The rows come from 4 hidden closed curves, with some noise, and rows from the same curve form a group. Each curve winds through 4 dimensions. The rows are also pushed far along 2 directions, which tell nothing about the answers.
In the rows, zero is written as 128.
Known rows, each followed by its group:
[127 132 123 119 121 158 108 122 139 141 127 134 143 136] | Z_788
[137  95 117 154 124 132 111 130 163 108 124 147 119 132] | Z_187
[106 119  91 151 126  95 140 135 123 121 139 141 125 132] | Z_187
[120 152 126  90 131 156  94 101  98 124 128 126 132 118] | Z_187
[130 129 102 125 127 144 119 124 118 148 127 135 120 136] | Z_895
[103 177  71  75 141 132 128  99  39 105 133 120 113 116] | Z_646
[108 132 120 126 134 107 119 115 119 108 136 143 131 116] | Z_646
[150 120 137 139 123 142 103 130 148 116 117 147 121 126] | Z_895
[142 136 152 138 122 118 122 145 143 149 107 133 136 139] | Z_788
[134 152 126 124 114 125 139 141 113 124 117 130 137 131] | Z_187
[ 90 147  79  92 147 139 132 104  76 133 146 112 128 134] | Z_646
[131 154  95 117 125 134 127 126  96 119 122 131 121 135] | Z_187
[125 166 169 102 114 154  71 127 155 153 102 147 180 139] | Z_187
[110 102 149 135 137 135 108 120 174 136 139 136 152 132] | Z_646
[135 112 169 152 118 119 121 144 176 150 124 137 147 133] | Z_646
[150 128 127 129 129 123 139 128 106 112 126 123 100 114] | Z_788
[119 133 111 116 132 128 114 107 103 108 134 131 114 113] | Z_187
[127 162 165  99 125 123 102 116 114 123 119 133 145 102] | Z_895
[119 176  92  76 139 150 135 117  64 130 119 106 129 147] | Z_895
[146  96 140 141 119 160 113 127 170 122 126 137 123 132] | Z_788
[161 104 188 155 123 122 116 141 174 123 116 135 122 116] | Z_788
[110 130  73 142 137  96 161 143  94 116 133 127 114 142] | Z_895
[124  70 127 178 137  93 163 143 167 106 147 130 110 122] | Z_895
[ 99 163 103 114 123 107 121 125  97 140 131 136 145 128] | Z_187
[100 206 192  60 123 150  60 105 122 170 112 136 200 122] | Z_646
[138 102 159 139 125 148 112 121 167 146 132 130 130 120] | Z_895
[130 126 175 116 116 161  91 109 159 126 130 137 148 106] | Z_788
[114 105  94 137 120 134 133 115 123 114 147 136 119 116] | Z_788
[132  94 119 139 130 136 146 122 134 122 146 114 106 119] | Z_788
[140 150 137 132 116 130 111 141 136 140 108 142 141 140] | Z_646
[174  93 190 170 110 131 108 145 196 116 110 151 124 117] | Z_646
[107 145 157 108 129 128 118 125 137 162 131 123 161 132] | Z_895

New rows. What belongs after each?
[117 110  89 164 127  91 150 140 127 131 138 145 116 131] | Z_895
[133  79 122 151 139 138 157 133 152 123 147 111 108 135] | Z_895
[121 141  89 107 138 134 133 112  83  99 133 126 106 119] | Z_646
[136 139 105 143 118 108 141 141 113 123 118 134 113 129] | Z_646
[110 199 129  76 123 135 146 125  67 155 126 105 160 128] | Z_187
[116  73 118 168 144 104 175 142 160 124 153 112 118 136] | Z_895
[101 141  67 123 141 112 159 138  89 145 135 117 124 151] | Z_895
[148  79  89 174 127 119 171 143 139  88 137 128  83 128] | Z_187
[129  86 113 151 148 123 170 145 155 107 140 110 112 152] | Z_895
[110 164 209  92 122 150  60 113 170 161 113 143 196 123] | Z_646
[136 157 168 113 114 120 109 124 127 112 118 139 145 103] | Z_187
[145 134 183 108 134 165 102 126 162 126 112 121 148 132] | Z_895
[130 110 186 126 129 150 110 127 184 153 127 121 157 131] | Z_895
[111 195 115  71 122 121 115  98  44 136 128 125 130 100] | Z_895
[126 110 118 127 125 147 131 110 129 117 142 125 116 114] | Z_788
[121  75 139 176 119 107 139 140 186 139 146 142 131 126] | Z_788
[132  58 120 195 116  99 142 134 181  91 148 154 105 107] | Z_788
[135  91 141 172 129 108 129 152 190 119 124 148 136 141] | Z_895
[ 93 157  72 116 125 121 136 120  86 145 139 134 142 133] | Z_788
[130 150  98 130 121  97 151 134  80 126 130 126 111 118] | Z_646
[131 112 147 128 142 141 142 139 157 119 125 115 136 149] | Z_895
[115  85 118 156 137 123 114 132 180 116 135 152 134 140] | Z_646
[149  78 137 154 137 143 142 134 174 109 132 121 110 134] | Z_895
[ 98 120  71 129 143 111 137 116  97  98 144 136 112 127] | Z_646
[132 107 164 149 128 110 127 133 166 112 131 138 132 113] | Z_895
[114 181  73 102 125 111 128 117  51 128 124 140 116 122] | Z_895
[114 139 138 116 111 148  92 118 147 136 129 149 158 123] | Z_788
[137  75 155 163 124 119 142 135 177 111 144 128 120 111] | Z_187
[102 181  63  99 135  99 146 125  43 125 126 127 122 133] | Z_895
[102 116  57 140 123 118 147 123 101 122 151 137 118 127] | Z_788
[106 166  90  85 135 126 120  98  56 115 137 120 115 112] | Z_187
[142  78  71 179 133 104 160 139 130  93 136 144  78 127] | Z_895
[122 110 119 164 117  96 168 153 146 127 137 131 133 129] | Z_187
[134  91 138 146 140 137 148 141 169 115 129 113 126 150] | Z_895
[116 130 142 131 120 115 146 138 135 145 137 119 145 125] | Z_187
[164  99 196 152 111 144 113 135 195 100 115 140 134 108] | Z_187
[122 147 140  96 135 169  87 110 131 132 116 133 149 137] | Z_646
[137  85 104 169 135  97 161 140 141  85 141 134  94 120] | Z_895
[134 153  94 119 129 129 136 137  92 140 116 121 115 145] | Z_788
[116  90 144 141 137 134 120 117 165 119 143 131 131 119] | Z_646
[133 101  76 155 130 117 179 145 110 140 140 108  92 146] | Z_646
[110 136  84 128 142 110 159 140 102 123 130 119 126 150] | Z_895
[128  94 148 177 115  98 136 148 183 123 133 149 139 126] | Z_187
[118 136 159 128 121 120 140 135 143 147 134 121 154 122] | Z_187
[123  99 141 141 143 123 154 140 159 116 135 111 132 138] | Z_895
[115  89 140 141 137 139 113 119 182 128 140 134 142 134] | Z_646
[ 98 232  76  31 142 147 135 110   9 148 117  95 145 148] | Z_895
[ 96 157  83 104 143  95 168 124  58 123 147 107 115 121] | Z_895
[116  80 105 185 122  98 148 147 171 136 146 148 126 137] | Z_788
[102 159 114 108 116 138 110 120 117 155 130 137 162 134] | Z_788
[137 122 111 124 137 128 158 131 100 136 135 103 100 129] | Z_788
